The rows of a group lie close to one hidden flat surface of 11 dimensions, which may be shifted away from zero. Surfaces can cross.
Known rows, each followed by its group:
[-27  -9 -36  -9  -6   2   5 -15  19  -5  14  -1 -17  -6   8   2  14  -7
  35]  J
[ -2 -21 -16  14  -3   7   8   1 -32 -14  18  23  12  26  12  -1  11   0
  -5]  N
[-15  -4  16 -11   9  39  27   0  23  15   3   2   6  -6  19 -17  10   5
  22]  J
[ 16  19  -1  13   0  18  10   1   3  19  17  -3 -15  -9  -4  -6  17  -9
   9]  W
[ 16  25   1  12  -9  -5  -7   5  -5   6   4   1  -5 -21  -7 -11  -4  -5
  10]  H
[-25   5  -7  20  -4  11   5   9   1 -19   6 -13  23 -21  42 -33   2   1
  -7]  H
[ 26  -4  11  -1   1  15 -12  -3  26  -4 -18  18   7  17 -18   0 -14  -6
  18]  N
[  8   8   2  17 -19  -8 -16 -32 -20   9  10  16  -5  13 -26 -16   4  -2
  -8]  T
[  7  -7 -12  15  14   2  14  -2  -7   4   0  -4   6   3   4 -23 -30   0
 -31]  N
[ -6  -8  -6   4  12   4  12  12  15 -10  -4 -14   6   5  18   2 -15 -18
  10]  W
[  0  -8 -11   6   0 -23 -18   1   8   0 -26  -9 -12   0 -12  -5 -36 -12
 -10]  W
[  8 -12  18  18  10  23   6  12  -2 -10  11  19   8  15  -5 -23 -12  16
 -22]  J
[ -9  25  -1   7 -12 -11  -3 -36   2 -13  16  -8  17 -11   3   1  10   2
   5]  N
[ -2  13  19 -11  -8  11   6 -17   2   4  10   2   9  -4 -14  11  -2   0
   3]  B
[-13 -18   1  -9  -1   9  13   9 -23  -6  -3  10  19   4   8   7 -13  -5
  -1]  B
[  4  11  18  -1  -9   6 -18  15   7 -10 -13   5  15 -17  -1   3  -5   2
  -4]  W
[-12  10  -1 -29 -30  -6 -10  15  -9   0  -7   7   1 -31   8 -14   5  -4
  28]  W
[  5  -4  10 -15   8   1   8 -11  17  -1  -8  -6  12   9   0  -3 -14  -1
  -2]  T
[  6  10 -10   1 -19   2 -11   3 -12  -1  11  15  -9 -13 -13  11   9 -12
  20]  T
[-13  22  -1 -16 -15 -18  -1 -24  -1   5  -1 -20  13 -18  24 -13  23   0
   5]  N
[-13   6  10 -25   1 -18  -6   0  18 -11 -12 -11   5 -12   5  19   3  13
  16]  W
[  0  14  -6  -2  -6  -1  13 -21   2   6  24 -16  -9  -9 -21   8 -26 -15
 -10]  B
[ -4 -11  11   1   2  -7   4  -9  -6   1   4   5  -1  17  -6 -22  -6  11
  -9]  N
[  1   4 -24  23   5  15   5  -7  14 -15  30  -1  -8   0   6  -8   6   3
 -26]  B
[-16  -4  10 -28 -18 -14  -8  -1   0  -5   0 -11  -2   5   2   2  -4  -1
  -5]  H
[  8  -1  25 -13   5  12   6  13   2  11  -6  -6   1   6   8 -13   8   6
 -16]  H
[-13  -3  13   1  -6   4   1  -1 -12   5  18  12 -16   7 -11   4  17  11
   3]  N
[ -8  -9  -9   6  11   2   4 -21   9  21  -1  -7 -13   1  -1 -20  16  14
 -23]  W
[ 11   4 -10  12  -8  -2 -23 -11  14 -39  27  13   4  10 -19  -1 -15  14
 -20]  J
[  0   3  -4 -12 -15  23  -1 -15  18 -16   7   9  20  -2  -2  15  -6 -17
  19]  B
[-17   5 -19  18  -7  23  -8  -9  20 -12   9   3   2 -29 -18  28 -17 -13
  -4]  W
[-15 -15   1 -17 -10  -4   3  16 -15  -6   8   6  -6   3   5 -16  -7   9
   3]  W
[  0  -2   2 -10  -1  -7  -1  -5  -4 -10  -6  -3  23   3   7   3 -10  -1
 -15]  J
[-14   0  -2   3   0 -17   9   2 -17 -10   7   6   3  -3  -2  -1 -19   4
  16]  J
[ -9 -13 -22  13   3  16  -1  -4   2  11 -13   2 -10  -7 -14  33 -13 -20
 -12]  J
[  6  11  -4   1  -8  -6 -11  -5  -1   7   0   5  -8  -8  -6  -4  10   3
   4]  W
[16 -1  9 -1  9  4  3  0  7  0 -6 -1  8 12  0 12  2 -3 -4]  T
[-17 -18  -1 -25  14  24  30 -29  38   1  20 -11   0  19   6   0  -1   7
   0]  H
[  5   8  17  -8   8  -9  -4   2   9  15 -13  -9  -7  -6   0   0  20  17
  -5]  W
[ -7  -7 -10  31  13   0   5  12 -25  -9  -4  10  16   0  22  20  14   1
  11]  T
[-11   8   2  15  -1 -21   4 -17 -20  -3  28  -2  -6   2  -7   3   7  16
  -9]  B
[ -4 -10  11 -29  -6  22   8   1  11   9 -22   6  18  -3   7  -5  -8  -9
  17]  J
[  4 -10 -32   5  -5 -25 -13   3  -2 -15  -7  -7  -4  10   9  -6 -11 -11
   3]  B
[  8   6   9   5   6   2  -7 -16  21  -1 -15  -7  15   0  -5   7  -9  -1
  -7]  T
[-15   2  14 -10   3 -15  16 -29  -6   8  18 -15  -9  11 -21   9 -20  -1
  -6]  B
[  7 -11  -7 -16 -11   1  -6  -1  -1 -10  -9   3  20  17  27 -33  15   4
  -6]  J
[  3  16  -9  14 -10  10  -8   0  -8  -4  12   5  -2 -18 -11  23   9  -7
   0]  T
[  6   3   8  12   8 -10  11  -6 -27   3   7  -1  13  15   4  15  10  -1
   4]  N
[ -1  17  13 -14  -4   0   9   7  -4   1   0  -6  10 -17  10  10   8  -1
  13]  H
[  7  13  21  10  -4  29   2  -7  20   2  19  -5   0  -1  -4 -20   7   0
 -25]  H
[ -2  -4   4 -11  -2  10   9  18   0   2   3  10  -6  -5   3 -16  -1   4
  13]  J
[  5  -4  -9  26   6   7   2   7  -6  -6   6   3  -1   6   0  -7 -11 -12
 -10]  W
[  0 -26  14   9   8  -6  -7 -18 -17  36 -16   5 -21  34 -17 -25  11  10
 -32]  T
[ -4   3  11   2   6   9   7 -31  24  -1  23 -11  -3  12  -4  -9  11  15
 -17]  B
[ -1  -8 -13   5  -4   6  -5  12  -7  -8   6  10  -7   0 -10   4 -10  -3
 -14]  T
[ 12 -10  20  -2  -1  20   0  -4   1   5   5  17  -1  26  -9 -29   4   7
  -6]  N
[ -1  -8  -7  21   2  -7  -6  -1 -20  -5  -4   9   5   8   1   4   3   0
  -5]  T
[  4 -22 -28  12   0  15  -2   6  10 -18   9   4  -2  26  10  -8  -4 -14
  -5]  B
[-13  10 -20  28  12 -23  -5 -14   9  14 -13 -14 -23 -19 -16  25 -12 -10
  17]  J
[ -6   1  -5  -1  -3   5  11   1 -10  -3  13   7   4   0   4  -2   0  -1
  13]  N
[ -2  -1 -10  11   5  -6   6   7  -8  -4   6   2  -3  -5  -2   5  -9  -2
   2]  H
[-23  -7 -14   6  19   4   5   1  25 -17  -4 -11   6 -12  14  29  -8   6
  -4]  J
[ 16  -3  -2   1 -25   9 -21 -14 -10  10   3  22  -8  16 -19 -13  20  -4
   3]  T
[ 14   1  -4  -5 -13  -9 -17 -19  -4 -10  -5  10  17  16  -2  -8   3  -6
  14]  N
[  7  -1  14   1  12  21  -4  23  20  15 -14  -5  -4 -17   9 -21  12  18
 -33]  B
[  1   1   5  -9 -11 -20 -15  -2  -4   0  -7  -8  -8   5  -9  -3 -13  -2
  -8]  H
[  2   2   8  19  33   2  16  18   5   7 -18 -19  10  -9  25   1   5   7
 -18]  H
[  8  -8   6 -17  -7  -2  -1   7 -12  -4   2  -4   7  21  20 -11  24  -1
  -1]  H
[ -5  -3 -25  10  -8 -18   3   5 -35  13 -13   3   1  -7  16   3  11 -16
  27]  J
[-5 -4 11 -7  4 26 14  1 11 10  7  0 -4  0  2  9 16  1  3]  N
[-10   9 -11  13  -1 -16  15 -21 -24 -13  30  -6   6   8   3  14  -7  -8
  -3]  B
[  1   0  12  -6 -21   4 -30  -5  16 -16 -10   5   9  -4 -13  -7 -18  -4
 -17]  H
[ -9  29  12  30  -5   5  11  16 -17   9  28 -13 -13 -34   3 -13   3  -3
 -18]  H
[  0   5  -6  19  -1  -4 -17   3  -4  -8   0   9   3 -16 -14  20  -4   6
 -13]  B
[ -3 -12 -20  19  -9  26 -24  27  -1   3  -5  15 -18 -16   1   6  27  -1
 -24]  N
[  2   8 -10  -3 -13  -8  -8  17 -12  -4  -3   7  -1 -18   3  -3  -6  -6
  16]  T
[ 11  46  14   4  -3 -23   3 -37   9  10   4 -32  12 -17  -5   8  -6 -13
   9]  W
[ -3  -2   1   3  12   4  19  20  -4 -13  13   1   1 -11  -6 -10 -44   5
 -14]  T

New rows, each followed by its group:
[ 10   1  -7  -9   1 -11  -5  35 -14  -1 -15  -1  -4  -9  13   6   2  -4
   5]  T
[-11 -27 -20 -16   3   2   6  24  -4  -4 -18  -5   7   6  41 -16  15   3
  -9]  J
[ -9  -5   4 -14  13  -7   6  17   1  -5 -23  -7  17 -10  17  16  -5   5
   5]  H
[  7  23   4  21  11   3   8 -13   2   2   6 -15   7 -15 -16  38 -19 -18
 -11]  B
[  9 -10  -9   5   4  -1  -7  24 -13  -3  -9   3   0  -1  13  -4   7   1
 -19]  J
[  0  10 -15  -8 -14   0 -16  14   4   2   0   6 -12 -32  -4 -15   5  11
 -14]  B
[ -3   5   5   0 -13  19 -18  -8  11 -15   7  22   9  -8 -11   9  14  15
   6]  B
[-34   0  -6  15  -7  -4   0  44 -35 -13  12   8 -10 -36  -1  13 -19  -3
  -8]  H
[ 23  15  14  -8   9   4   9  13  -9   4 -10   9  21  -6   5  16   9   6
  16]  H
[ -5  -9 -21  -9   4  12  13 -12  25  14  -1 -11 -15   5  14 -13   9 -10
  15]  W
[-27  11  19   8   0  17  11   7   8  -1  16 -16   1 -25  10  -9  -9   4
 -27]  H
[ 13   8 -34   2 -12 -23 -25  -4  16 -13  -8 -14  -6  -4   5 -13  -4 -12
   2]  B
[ 15   8  -5   6  -8 -10 -28  13   6   6 -10   7 -22 -12 -21  -2   3   3
   0]  B
[  3   7  18 -28  -6   4   1   7  12  -4 -14  -5  21 -11   8   1 -15   2
  12]  J
[  0  -7   1 -13   1   0   3   1  15  19   3 -11 -31  -1 -11 -27  -7   6
 -19]  B
[ 29  -3  -2   1  22  32  20  24  14  20  -3   6  -6   6  22 -18  28   2
  17]  H
[  1 -12  -7  10  -6 -13   5   3 -32  -1  18   9 -12  29 -11   0 -13 -16
   6]  B
[  6   4 -10  -2 -20  -7 -13 -27   0 -25   7  13  23  13   3 -19  -2  -4
  18]  N
[ -4   5   5  14  25   8  46  -8 -15  14  25 -12   6  -2   1   3 -24  -3
 -21]  N
[ -6   5   0   5 -10   1  -3  -1   3  -2  19 -10 -16   2  -1  -7   6  -9
 -12]  H
[  0  -2  -3   1   9 -17  -7   0  11 -10   2  -9  -6   4   3 -15  -4  15
 -19]  J
[  1   1   1   1  -7   1  -6 -29  19 -30  15   6  16  24 -10   5 -16   0
   4]  W
[-27  -2  -7  -9  16   1  12  15  18   7   7 -18 -20 -28  21  -1  23  25
 -10]  B
[-13   8  17   9  18   1  35   3 -22  11  23 -16   4  -7  14  -8   3  11
 -23]  H
[ -1  12  20 -16 -12  -5  -8   0   2   0  10 -17  -9   0  -8  22   9  -4
 -13]  H
[ -3  17  14  -5  18 -12   9  -8  28  12 -17 -40   4 -13  23  -7  15   9
 -13]  B
[-20  -5 -16 -13  -8  -5   1  -3  -2  -8  14 -13  -4  -8   4  24   4   0
 -23]  T
[ -2   5  18   5  12   2  13 -16   5   0  -5 -14  19   5   8  15  -6  -6
 -10]  B
[-30 -24 -11 -17 -11 -16  -5   3 -15 -10   4   9 -12   0  -5  -7 -16  13
  -4]  W
[ 17   4  -8  -1  -2  15  -3  10   8   8 -10  -7   6 -17   2 -22 -19 -11
 -34]  B
[ -3  -1  -1  -7   3 -15 -13   3   4   9 -17 -24  -8  -9   1  13   6   3
 -39]  T
[ -7  12  -1 -15 -17  -5  -7   2  -2   7   4 -12  -6 -26   3 -18   1   3
 -25]  T
[ 19   9   4  -7  -2   6   6  -8   5  -4 -23 -15  43   1  27  -4 -13 -25
  -1]  B
[-5 -6  0  7  7 18  4  8  5 -7 -7  1 15 -6  6 18 -7 -5 -8]  B
[  7   3 -12   6  -4  13   1  -1   9   4  -7  -2   8  -6  16 -17  11 -13
   9]  W
[ 12   5   5  14  -1  -3 -13   6  -6 -11 -10  11  14   5   7   1  12   2
  14]  N
[ -2  -1   9  -1   3   4   0  15   9 -19   0  -5   8   5   4   9 -19  -8
  11]  W
[-14  30  23 -19 -22  -9 -11 -12  12 -19  -4 -33  32 -21  27  19  16  -9
   5]  H
[-21  19   5   0 -13 -13 -18   4  21  -2  -3  -5 -19 -37 -12  -7  -2  13
  19]  N
[-30  -3  19 -20   0 -26  14 -16 -12   3  11 -10  -5   7   2 -23  -1  16
  12]  N
[ 20   7  11 -10   6  14  12 -10  12   4  -6   1  19  12   1  11  -2 -11
  21]  N
[  2  22  32  13  26 -18   9  -5   0   4 -12 -13  11  -4  -4  27  -2   7
  14]  N
[-43  -8 -11  17  17   8  22  -1  12 -17  14 -10   9 -22  20 -10 -16  18
 -17]  N
[  7   5   9  30  17 -29 -20 -26  11 -17  -9  -7   9  24  -1  10  14  15
  -9]  B
[  2  15  25   3  -4  -6   8 -12  -7  14   8 -13   2  -3   1 -37  -6   6
 -27]  H
[ 20  -2  -9  12  -5  11 -18   0   6  -6 -15   8  12   4   1   1   7  -7
 -19]  J
[ -9  -4  -2   9   4 -12  -6   2  -6  -3  -9  -5   7  -1  14 -10   4   9
 -14]  N
[ 12  -4  -3  18  -9   6 -12  14 -19  -8   1  26   5   1  -8 -23 -14   2
  -9]  H
[-14 -15  -7 -13  -6  11  -3  14   1  -1   0  12 -10  -6   1  -8  11   9
   3]  W
[  2  -7  18  -7   2  33  11   8   5  24 -12  12   1  -6  -7 -10  -8  -7
   8]  J
[-23   3 -11  13   8   3  29  14  -8  18  31 -18 -32 -15  16 -30   5  -2
  -4]  H
[  3  -1  20   2  -5  -9 -15 -39  16 -15   3   5  12  31  -9 -11  14  20
  -2]  B
[ -7   0 -17  10  16  13  13  29  10  -6  -6  -9   7 -13  39   2  22  -5
  20]  H
[ 29  10  16  -7   4  17   2 -17  25  10   7  -9   0  24  -3   2  24  -3
  -4]  H
[-18  -7  -2  -4   0 -11   4  22 -14  -5  -7  -8   3 -10  26 -19  -7   4
  -5]  H
[ -9   3   5 -21 -37  11 -13  13   0  -1  18  10 -16 -14 -10 -33  -7  -7
   6]  H
[  3   9  -2   7   5 -15   2   0   4  -1   5 -15 -12  14  -1  21   8 -14
  27]  B
[ -4  -4 -13  -4   5 -11   1   3   7  10  -8 -10 -19  -2  -1  -1  -6  -8
  12]  W
[ 19  20   2  21 -14  20  -3   4  -9   1  36  26 -12  -5 -21 -12   8  -2
  21]  J
[-15  11  25 -20 -11   9   3 -13  -6  -4  -3   8  30 -18   0  24  10  10
  18]  B
[-11   2  -3  29   6 -11  -2   0 -12  -8   9  -7   1  -6   2  -8 -15   0
 -25]  H
[ 12  -6   4 -33 -12  -6  -3 -25   9  -4  -5   9  13  19 -10  -5 -11   3
  16]  H
[  8  10   6   1   7  -6  -4   9  12 -16  -9  -9  17  -9  18   1   4  10
  -1]  J
[ 14  -1  -8 -10 -15  -8 -14   1  -4 -13   8   3  -2  10  -1 -19   2   6
 -16]  J
[-19 -22  25 -14  10 -13  -3 -24  20  13   1  -5 -33  34 -31   0  -9  15
  -5]  B
[  2   8 -16   8   3   8  -5   4  17  14 -16  -8  -5 -25   8   9  15  -8
   8]  W
[  7   4  17   3   9  12  25  -4 -14   5  33   0  -4  22   3 -18  15   9
  -7]  W
[ -2   6  -3  -4  -6 -14  -7  -8  -2  -3   7  -1  -7  -8  -7   0   3   7
  -1]  B
[ -1   2   5  -6 -13 -26 -29  34 -18  -8 -28   3   1 -23  -7  13 -21  -5
  -1]  H
[ -7   7 -16 -31 -19  21   5   5  25  12  18  -1 -29 -33 -15  -9 -12  -8
   1]  B
[ 18   0 -25  30  14  -6 -12  -8  11  -5  -5   2  -4  12   0  12  13  -4
   7]  W
[  4   6  10 -19 -12   8   3  10  -3   3   5   4  -2  -9  -2  -6   3   1
   9]  H
[-15 -13   6  -7  11  -1  13 -11  14  -2   5 -10   4   9  13 -24  -5  16
 -13]  J
[  2   7  13   3   2   2   6 -15   5   0   4   0  12   6  -1  -5   1   4
   0]  N
[ -1  -8 -31  12  -1 -10  -8   2  -1  -7  20  -3 -24  10   8 -20  22  11
 -22]  J
[ 28  16   5  20 -13   4 -11  -6   2  -3   0   2   8   8 -12 -18 -19 -20
  -2]  W
[ 27 -16  -6  10   4  22  -8  20  -6 -12   0  29   4  26  -6  18  13   0
   2]  H
[ 14  11  14   7  -3  -8  -1 -12 -13   7   8   1  -6  11 -23  14  -9 -14
  10]  B
[-20  -4 -13  11  20 -31  14   0  -4   0  14 -26 -22  13  20 -17  17  18
 -19]  B
[-11  -7 -10   5   1  -3   1  -5   2 -14  -5   0  18  -2  18 -13  -3   2
   4]  N
[-22  -1  14  27  20 -11   6   2   3 -24   7   2  15  -8  14 -24 -14  26
  -1]  N
